The same things were measured in two ways. Each way mixes the same 6 hidden numbers, adds some noise and spreads widely along 3 directions of its own, which tell nothing about the thing.
Some things both ways: the first way, then the second way.
[-18 -21 -18  48  22  16  14  -9  -9  -4  -4  22 -16]
[ 11 -14 -12 -11  12 -21  12   2 -11 -10]

[ 12  -5 -31  15  -7   1  -3   3 -19   1  -3  18   1]
[  1  18   6 -28  18  -3  15  -7 -10 -14]

[ 12 -19  -4 -19  -4 -13   0  29  17  -5   5   3   3]
[ 10   3  24  14   5 -10   8 -15 -10 -30]

[-11  -7  -3  -7 -25  -7   3  19   4 -14  27 -19  24]
[  0  11  34  -8  11 -13  12  25 -20  17]

[ 34   1  -8  -2  15 -27  26  -8 -16  15  31  49   9]
[ -9  -8  -7  29   5   6  -1  19   9 -33]

[ 20   4 -17   2 -14 -18   9   2  10  -5  22  10  19]
[ -5   3   8   3  -4 -20  25  -2  -2  -3]

[ 19  -3   4   4  24 -34   9   8  -8  27  -5  22   1]
[  4  -8  33  -6  34   6   1  35 -15  -5]

[ 14   8   4 -24  -6  -5  15  -5 -22   5   1  36  -4]
[ 11  20  20  -3   7 -21   3   6   1 -23]

[ 35 -12 -42 -25 -10  -7  -6  42   0 -12  10   9  14]
[  5  38  30   0  15  19   2  -9 -20 -24]

[ -6  13   3  -1   3 -20   6  23  22  -1 -11   8   0]
[ -5   1  37  41  -9   3  16  -5 -13   2]

[-32  17  17  11 -11  -1  16 -13 -23   3  -7 -29  20]
[-17  -6  53  -1  -2 -27  -6  21 -11  11]

[ 34 -16 -14   8  36  -2  20 -11  -3   9 -34  42 -25]
[ 18   7   5 -11  16 -13  -1  -2 -16 -23]

[ 31  -3 -16 -11  24 -10   8  26  14   1 -29  41 -22]
[ 12  27  24  21  10  20   6 -14 -19 -25]

[ -8  15  -3   1 -17 -15   8  15  31 -16   1 -17  20]
[-27  30  38  -2  -7  -3  21  -9 -13  14]

[ 23  -8 -25  -4  -1 -18  -2  23   6  -1   6   0  16]
[ -3   1  31  17   6   0   9  -7 -15  -8]

[ 46 -15 -22  -5  31 -19  17  10  -2  11 -10  12   7]
[ 10 -25  21  25   5 -22   5 -12   1 -42]

Other things, the second way, with their names:
q380: [-11 -10  -2   4   8   5   6  -9  -9 -27]
q238: [  6  18 -12 -13  11   3   6 -18 -14 -25]
q920: [ -6  -3  -3  -3   1 -16  12 -39   4 -48]
q666: [ -3  -1  44  22  -2   1  18  10 -22  35]
q893: [ -5  -7   6 -12   7  -7  15 -12 -20   3]
q646: [ -2   4 -26 -14   8 -10  19 -10  11 -36]
q131: [-18  -8 -19  43   1   8  -5  -2  16 -55]
q50: [  6   5  52  39  -1   7  13 -19 -34   7]
q688: [ -1   6  35  -4   9  13  31 -25 -29  16]
q999: [  8  15  24  53   2  33  15 -35 -15 -32]
q604: [  9  13  11  -9   6 -14   4  -3 -15 -17]
q845: [-14 -25  16   1  -2 -37   4  -6 -10 -14]
q211: [-3 -2 13 22 11  8  9 31 -2  5]
q600: [-16   9  24  12  -8 -15  -4 -25 -10 -32]
q192: [ -4 -12   4  15   3  -3  22  -6 -14   6]
q13: [-10  23  14 -36  13 -31  -3   7  16 -49]
q121: [ 17  16   8 -15  31  31  19   5 -25   9]
q737: [  3   4   9  22   5   9  13   1 -14  -6]
q866: [  3  14   7  -4   5  -3  14  10 -11   0]
q375: [  2   0  -5 -27  11 -11  26  -1  -5   4]
q547: [  1  10  38  11   8   8  24  13 -15  26]
q176: [-15  -7 -10 -14  -2 -32  11 -29   0 -36]
q943: [-17  14  27   0  -2  -7   8   6 -14   7]
q935: [  3  45 -14 -16   0   3  20 -30  -6 -23]
q880: [ 14   2  -8 -15  12 -22   9 -17  -1 -46]
q468: [  1  61  12  28  10  42  -5   7 -15 -18]
q223: [-11   6   7 -15  -6 -22  32  -6  -6  27]
q243: [ -4 -51 -12  31   4   1  29  21 -19  35]
q364: [ -3 -21  18  58  -7  -1  14  10  -3  -8]
q731: [ -7   4 -11  43 -17 -12  11 -25  16 -57]
q564: [  5  33  14 -25   0 -21  23  -6 -16  17]
q811: [-25  31  -2   1  -5  -2  17  -4   1  -6]
q650: [  5  45  46 -30  11  -8   9  31 -27  45]
q360: [  2  18  17 -17  24  12  -2   4 -15 -17]
q207: [  3  20  31 -16  20   6  10  11 -24   9]
q786: [ 10   1  10  27   2  -3  -1 -16 -16 -21]
q451: [-31   7  24  18  -9  -7  13  -7   9 -24]
q612: [  0   2  38   6   8 -15  -3  -5 -10 -23]
q887: [ 13   5  22  11   8   5  22  17 -32  42]
q585: [  5  37  19 -17  10   9   5 -34 -22 -20]
q158: [  7  40  31 -18  12  -5  -2  10 -12  -5]
q837: [  4  14  -1 -30  14 -31   6  14   6 -21]
q525: [  9  62  -4 -39   5  -5   4 -21 -20 -11]
q332: [ -4  -4 -17  -9   2  -4  37   3 -14  29]
q734: [ -3   9  10 -12  10  -9   8  38 -14  29]
q167: [-31  -9   8  14 -19 -25  28  19  12  18]
q905: [-11 -22  19  17  -4 -20  17  14  -2  13]
q173: [  4  34 -22  -6   4   2   8 -29   0 -44]
q234: [ -9 -10  32  -4  -4 -28  24  -2  -5   9]
q37: [ 13   8  50  -9  36  16   1  45 -29  23]

Some of these things the first way, each followed by its name:
[ -2  -2  -5 -23  -1   2  14  30  14 -22  12  48 -18] | q468
[-16  -2  -5  54 -18 -14  -5 -20  11  11   9  32  -9] | q332
[  1 -22 -20  14   5   2   1  13 -10  -1   2   9  -2] | q360
[ 16 -13   6  16  48  -8  42 -21   6   6   3  44 -13] | q131
[ 12 -21 -42  21  -8  20  -4   2 -24  -8   4  35  -8] | q238
[ 27  -9 -17 -14 -14 -12  12  -6 -22   2  34  22  18] | q837
[  3   6  -7  15 -15 -23   7  -3  -1   6  25  -1  25] | q905
[ 12  -4   1 -28 -16  -2  19  -7 -36  -4  30   2  22] | q13
[-26 -10   7  47  24  14  24 -38  -3   1 -38 -16  -7] | q845
[ -7  -5   0  -8 -35 -13   2   6   9 -12  26 -22  29] | q943
[ -5 -32 -15 -10 -40   6 -11  22  21 -25  35  17   1] | q935
[-30  17  23  23 -12 -20   1  -6   6  13 -11  -1   0] | q234
[  5  -7 -46  -3 -48  10  -9  21  -2 -31  32  -3  24] | q564
[-18 -23 -19 -10 -41  35  -5   3   0 -32   3  12 -13] | q525
[ 21 -34  -4 -15  -8  -2   5   6  24  -9   9  37 -18] | q173
[  2  -6 -17  24  -5 -22 -25  27 -10  23   0  51 -24] | q121
[-12  -5   3  30 -15 -16  -8  -4   0  13  10  25  -6] | q375
[-33  -1   4 -11 -17  19   6  19 -13 -17   7   7  -4] | q158
[ 18 -15 -24  29  32   6  16 -14  -2   6 -42  23 -18] | q920
[ -3  -7   0   1 -18  -7   0   6   1  -2  15  23  -3] | q866
[  2 -15  -4  15 -15 -23  -6   3  23   8  10   8   4] | q192
[ 12  19  19 -11   1 -34  21  -5  17   8   2  11  11] | q451
[ -7   8   6  -3  -7 -28  -8  29 -22  23   4  17   2] | q37
[ 22   2 -15   1  41 -20   2  41  35   8 -46  49 -35] | q999
[-23   0  30  11  -5  -9  26 -16  41 -13   7  12  -6] | q811
